Each cloud of rows lies close to a flat space through zero, with a little noise off it, and is much wider in some directions of that space than in others. After each cloud: how many dimensions does that space have?

[[37, 9, -12, 6, -2, -6, -5, -1, 5, -20, -12, -5, -10, 33, -14, 25],
[7, -22, 25, -7, 11, 8, -18, -5, -20, -16, -19, 1, -16, 8, -3, 7],
[-7, -14, 2, -12, -1, 0, -18, -8, -15, 20, 15, 21, -10, -6, -7, -8],
[-6, -1, 20, 20, -5, 20, 16, 10, 5, -29, -15, -22, 9, -7, -21, 11],
[28, 8, 2, 9, -2, 3, -8, 10, -2, -27, -15, -6, -10, 24, -12, 22],
[-15, -1, 12, 1, 7, 4, 14, 2, 1, -5, 6, -9, 14, -10, 13, -10],
[-14, 19, -11, 14, 8, 3, 14, 14, 13, -7, 6, -11, 25, 15, 8, -10],
[-12, 7, -8, -8, 5, -8, -1, 13, 4, 13, 10, 6, 17, 1, 8, -19],
[2, 24, 5, 19, -3, 2, 27, 18, 21, -27, 11, -21, 24, -5, 3, 5],
[7, -12, 4, -11, 10, 6, -22, 14, -22, -3, -19, 16, -14, 13, -14, -5],
[5, -38, 13, -20, -5, -7, -21, -58, -22, 31, 13, 23, -43, -27, 8, 12],
[-7, 0, -4, -3, 4, -10, 18, -16, 11, 12, 11, -1, 5, -19, 15, -5],
[0, 10, -22, 2, 0, -2, 12, 3, 7, 9, 4, 0, 6, 8, 2, -7],
[-18, -8, 8, -1, 1, 3, 9, 0, 5, 6, -5, -6, 10, -17, -4, -10],
[-11, 12, -22, 13, 2, -1, -5, -18, 5, 15, 18, 7, -1, 13, 14, 1],
[-6, -24, 17, 6, 1, 16, -1, -24, -12, -6, -13, -7, -15, -5, -9, 11],
[8, -33, 26, -27, -7, 2, -24, -8, -24, 4, -22, 1, -21, -1, -3, 2],
[1, 3, -8, -10, -1, -20, 5, -7, 17, 14, 7, -1, 12, -5, 6, -4],
[4, 0, -6, -17, 6, -10, 19, 24, 8, 6, 5, 7, 20, -14, -25, -19],
[-7, 11, -17, -7, 18, -5, 8, 6, -1, 8, 19, 3, 16, 20, 24, -22],
[13, -19, -2, -15, 9, -9, -11, -21, -10, 11, -12, 12, -21, 2, -2, 5],
[18, 6, -31, -12, 11, -20, 8, -7, 9, 17, -8, 9, -5, 11, 14, -4]]
  10

[[16, 21, 12, 11, 10, 1, 18, 20, -6, -52, 16, -1, 9, 9, 2, -2],
[-4, 5, 23, -5, -19, -16, -6, 18, 6, -12, 27, 4, -5, 10, 4, -4],
[-19, 27, 20, 19, 26, -13, -40, 17, -31, -1, -43, -24, 6, -15, -20, 10],
[-14, -28, -11, 4, 34, 5, 48, 16, 1, -12, 12, 16, -14, 13, 44, -9],
[43, -36, -31, 24, 5, 8, 13, 24, -5, -4, 30, 34, 36, 41, 44, 16],
[22, -1, 3, -13, -31, -15, -48, -24, 13, 23, 36, -1, 13, 2, -31, 15],
[84, -23, -13, 7, -62, 7, -80, -5, -15, 70, 30, -21, 54, 34, 17, 38],
[-59, 9, 15, -1, 30, -27, -33, -7, -10, 21, -36, -13, -26, -32, -37, -2],
[18, 35, 1, 6, 8, -3, -20, -16, -6, -32, -4, -7, 24, -13, -48, 9],
[-51, -20, -31, -13, 48, 5, 66, -35, 31, -16, -11, 37, -36, -20, -9, -22],
[33, 26, 38, 1, -28, -3, -57, 15, -31, 10, 8, -51, 18, 3, -2, 15],
[55, -36, 14, -32, -85, 23, 2, -3, 15, 57, 57, -27, -6, 32, 65, -3],
[-33, 16, 0, 0, 6, 14, 20, 3, -7, 6, -61, -12, -18, -23, -4, -14],
[-20, 10, -4, -6, 31, 7, 16, -27, -6, -1, -25, -19, -17, -25, -15, -8],
[-15, 6, 38, -10, -2, -6, -5, 15, -17, 7, 5, -39, -25, -3, 25, -8],
[-36, 0, -31, 7, 8, 12, 23, -9, 12, 11, -61, 28, -6, -20, -19, -9],
[9, 14, 20, -6, -30, 10, 9, 22, -4, -9, 1, -15, -3, 6, 17, -9],
[-5, -20, -24, 4, 11, -13, -15, -15, 13, 12, 16, 30, 8, 4, -14, 10],
[-51, 15, 40, -24, -31, 7, 40, 20, 9, 3, -35, -22, -53, -15, 24, -35],
[-70, 37, 47, -8, 12, -1, -13, 12, -32, 25, -90, -60, -48, -44, -6, -19],
[37, 26, 22, -9, -56, -13, -75, -12, -5, 24, 13, -25, 25, -2, -44, 21],
[2, -14, -10, -23, 0, -7, -16, -49, 18, 27, 24, -5, -9, -11, -28, 3]]
  7

[[10, 14, 5, 20, 4, 4, -1, 11, -17, -22, -10, 24, -3, 38, -7, -2],
[25, 29, -3, 17, 7, 0, -1, 2, 0, -9, 2, 37, 8, 10, 7, -1],
[4, -2, -6, 18, -16, 15, 12, 32, -5, 13, -1, -18, -24, 20, -25, -15],
[-15, -10, -7, -8, -1, -2, -12, 1, 23, 6, 15, 5, -8, -20, 13, 9],
[11, 27, 1, 17, -26, 25, -8, 35, 31, -4, -4, -22, -28, 20, -9, 6],
[43, 86, -6, 62, 25, 51, 10, 42, 16, 20, 0, 78, -9, 5, 2, -19],
[-16, 20, 24, -30, 43, 34, -24, 0, -9, -5, -22, 5, 6, 15, -16, 13],
[11, 28, -19, 11, 15, -2, 1, 4, 3, -3, -9, 31, 28, 25, -2, -24],
[-1, -13, -18, 24, -36, -22, 31, 19, 8, 2, 24, -16, -29, -3, -1, 3],
[31, -16, 14, 19, -37, 54, -38, 57, 4, 7, 3, -3, -81, 13, -20, 19],
[27, -10, 30, 29, 3, 7, 2, -19, -25, 11, 8, 27, -6, -33, 17, 8],
[-10, -7, 8, 8, 13, -24, 18, -15, -9, -3, 16, 10, 9, 1, 4, 9],
[-14, -9, -15, 8, 1, -9, 19, 7, 4, 16, 15, 4, -3, -10, -1, -10],
[-2, -24, 24, -5, 6, 6, -26, -16, -21, -18, 1, 28, -18, -23, 23, 31],
[-36, -23, -5, -48, -11, -12, 5, 5, -4, -17, 3, -50, -26, 1, -15, 28],
[13, -6, 21, 15, 4, 26, -11, -7, -31, 2, -20, 21, -4, -15, 7, -8],
[-28, -19, 14, 3, -12, 19, -10, 12, 3, -2, -15, -37, -17, 10, -7, -2],
[6, -25, 27, -2, 4, 13, -10, -4, -20, 14, -4, -17, -8, 1, -17, 3],
[-32, -9, -24, -14, -3, -1, 7, 12, 34, 25, 18, -16, -10, -33, 7, -2],
[-28, -60, 11, -47, -3, 0, -35, -35, -15, 5, -22, -37, 18, -30, 10, -6],
[-14, 4, -19, 9, 19, -31, 17, -19, -6, -12, 10, 43, 29, -2, 19, -7],
[35, 20, 9, 6, 1, 9, -15, -2, -19, -20, -22, 21, 14, 28, -4, -8]]
  10

[[-53, 0, -16, -38, -8, -7, -21, -6, -8, 12, -5, 0, 4, -45, 41, 22],
[47, -46, 69, -33, 63, -19, 55, 26, -30, 28, 37, 15, 6, -8, 21, -27],
[-59, 11, -33, 3, -13, 10, -28, -22, 14, -33, -12, -31, 23, -20, 8, 53],
[55, -30, 5, -12, -7, -26, 31, 13, -20, 25, 9, 15, -21, 7, 7, 4],
[-22, -19, 26, -35, 11, -8, 13, -3, -22, 25, 12, 8, 13, -9, 38, 18],
[-40, -33, 29, -91, 80, -23, 22, 55, -46, 52, 8, 45, -22, -55, 79, 0],
[4, -3, 18, -15, 23, -3, -2, 13, -9, 18, 6, 16, -3, 3, 6, -35],
[-22, 4, -17, -18, -19, -7, 5, 7, -7, 17, -14, 15, -21, -27, 28, 36],
[-17, -12, 6, -11, -7, -5, 0, -21, -3, -7, 11, -18, 23, -20, 16, 24],
[-8, 12, -1, 7, -5, 8, 18, 16, -3, 13, -16, 22, -22, 14, 6, 30],
[3, -6, 16, -15, 24, -3, 1, 11, -8, 11, 7, 9, -2, 1, 4, -29],
[15, 15, -39, 18, -49, -4, -22, -12, 12, -3, -14, -3, -16, 1, -16, -7],
[-5, -57, 39, -57, 56, -24, 14, -6, -32, 7, 38, -17, 42, -25, 40, 0],
[73, -18, 20, 37, -37, -10, 35, -28, 2, -6, 17, -16, 13, 33, -28, 10],
[15, 0, 22, 30, -3, 12, 13, -23, 14, -24, 15, -23, 27, 12, -23, 5],
[12, -37, 27, -24, -6, -19, 14, -29, -21, 13, 28, -14, 34, 5, 23, 11],
[-54, -8, -6, -46, 48, -5, -9, 28, -17, 10, -7, 11, -5, -32, 41, 22],
[29, -28, 23, -1, 17, -9, 31, -2, -10, -4, 18, -9, 15, 5, 2, 19],
[16, -21, 36, -7, -15, -8, 11, -36, -6, 6, 30, -19, 36, -3, 4, -15],
[-20, 22, -24, 12, -12, 10, -5, 15, 4, 4, -25, 18, -24, 25, -1, 28],
[-18, -16, 31, -57, 19, -18, 32, 31, -35, 59, 4, 46, -28, -34, 61, 9],
[0, 13, -12, 17, -14, 7, -5, -1, 10, -8, -10, 0, -6, 11, -14, 5]]
  7

[[6, 11, -15, -13, 24, -21, 9, 19, -25, 28, 24, 35, 18, 24, 13, 25],
[-9, 31, 21, -44, 1, 26, -42, 5, -28, 9, -6, -1, 20, -6, 5, 29],
[-2, 19, -25, -7, 43, -2, 48, 14, -26, 15, 5, 64, 24, 13, 2, 30],
[2, -9, 2, 8, -3, -3, 0, -1, 6, -8, 4, -4, -8, 0, 3, -6],
[3, -23, -38, 23, 57, -15, 82, 0, 21, -6, 11, 35, 4, 6, -9, -10],
[3, 7, 14, -20, -13, 7, -19, 5, -7, 16, 6, -19, -11, -1, -7, 4],
[-18, 0, 6, -12, -4, 3, -7, -15, 9, -17, -1, 1, -4, -27, 8, -1],
[14, 6, -22, 3, 34, -13, 33, 17, -8, 25, 9, 25, 14, 24, 0, 7],
[-8, -1, 6, -10, 40, 18, 5, -1, 23, -15, 3, 5, -2, -27, 13, -3],
[-4, -17, -18, -2, 15, -3, 50, -4, -3, -3, 14, 21, -4, 4, -20, 5],
[-15, 17, 10, -18, -21, 12, -9, -9, -17, -7, -8, 12, -1, -20, -1, 13],
[14, -1, 5, 43, -1, -11, -44, 7, 15, -12, -16, -4, 12, 19, 37, -10],
[-14, -21, 15, -40, -31, 6, -24, -16, -11, 1, 16, -46, -2, 0, -24, 4],
[-14, 10, 0, -19, -27, -14, -24, -13, -21, 0, -3, 4, 22, 7, 7, 15],
[-9, 7, -25, -33, 59, 5, 56, 3, 6, 19, 13, 20, 12, -12, -15, 2],
[11, 5, -1, 6, 46, 6, -9, 18, 1, 5, 2, 17, 18, 13, 22, 10],
[-15, 29, 13, -39, -10, 10, -34, -2, -31, 10, -5, 8, 23, -5, 8, 26],
[5, -35, -4, 38, 0, -13, 6, -13, 41, -27, 0, -28, -17, -2, 1, -37],
[9, 30, 19, -15, 23, 10, -38, 23, 9, 23, 3, -3, -8, -15, 30, -1],
[-2, 6, 0, -15, -17, 5, 6, -3, -6, 13, -6, -13, -4, -3, -22, -2],
[-29, 5, 21, -61, -16, 16, -38, -23, -1, -1, 6, -38, 4, -32, -6, 3],
[-22, -12, -17, -14, 5, -24, 41, -13, -13, -6, 25, 41, 3, -5, -1, 17]]
  8

[[35, 16, 17, -21, 19, -6, -11, 10, -17, -23, -8, -6, 5, 1, 19, 16],
[27, 46, -6, -13, 71, 4, -22, 10, -62, -57, 9, 24, 29, 15, 36, -11],
[18, 14, 11, -12, 4, -10, 6, 5, -12, -15, -12, -10, -4, 0, 8, 3],
[-17, 7, -8, 7, 0, -4, -2, 6, -30, 17, 13, 17, 13, 7, 15, -7],
[31, 16, -2, -17, 4, -7, -18, 14, -18, -8, 0, 6, 8, 10, 21, 18],
[-7, 7, 1, 3, 24, 13, -4, 0, -17, -9, 15, 23, 17, -1, 16, -17],
[19, 23, 28, -19, 22, 2, 1, 6, -9, -3, -2, -1, 21, -11, 23, 1],
[20, 11, -16, -5, 7, -5, -26, 15, -40, -15, 13, 27, 12, 13, 31, 3],
[52, 20, -30, -23, -8, -13, -24, 13, 6, -13, -13, -12, -10, 31, -4, 42],
[55, 16, 0, -26, -9, -15, -8, 11, 7, -25, -21, -20, -14, 11, 3, 29],
[-2, -17, -23, 9, 0, 12, -12, -9, 27, -6, 4, 1, -9, 7, -22, 7],
[14, 15, 24, -14, -5, -16, 14, 6, -10, -1, -15, -16, -2, -9, 9, 0],
[0, 10, 13, -10, 4, 2, 0, 9, -18, 22, 6, 7, 19, 6, 18, 14],
[41, 20, -24, -16, 20, 12, -9, 0, 11, -38, -4, 2, -4, 24, -5, 11],
[-12, -27, -14, 8, -10, 23, 6, -11, 39, 8, 8, 3, -10, 10, -25, 6],
[-41, -10, 17, 12, 0, 6, 14, -5, -3, 37, 8, 1, 12, -11, -3, -6],
[46, 37, 6, -28, 3, -20, -19, 27, -54, -11, 2, 16, 20, 13, 50, 14],
[-13, 6, -9, 4, 6, 2, -10, 3, -13, 22, 11, 11, 16, 8, 6, 7],
[-17, -4, 3, 6, 15, 11, -5, -4, -1, 12, 11, 9, 15, -4, 2, -2],
[-8, -6, 50, -4, -1, -22, -6, 19, -60, 12, 2, 4, 15, -28, 46, 0],
[-14, -16, -3, 0, -11, 12, 12, -7, 34, 29, -3, -15, -7, 15, -29, 27],
[18, -15, 9, -9, -16, -8, -9, 8, -1, -3, -7, -9, -11, 1, 5, 23]]
  8
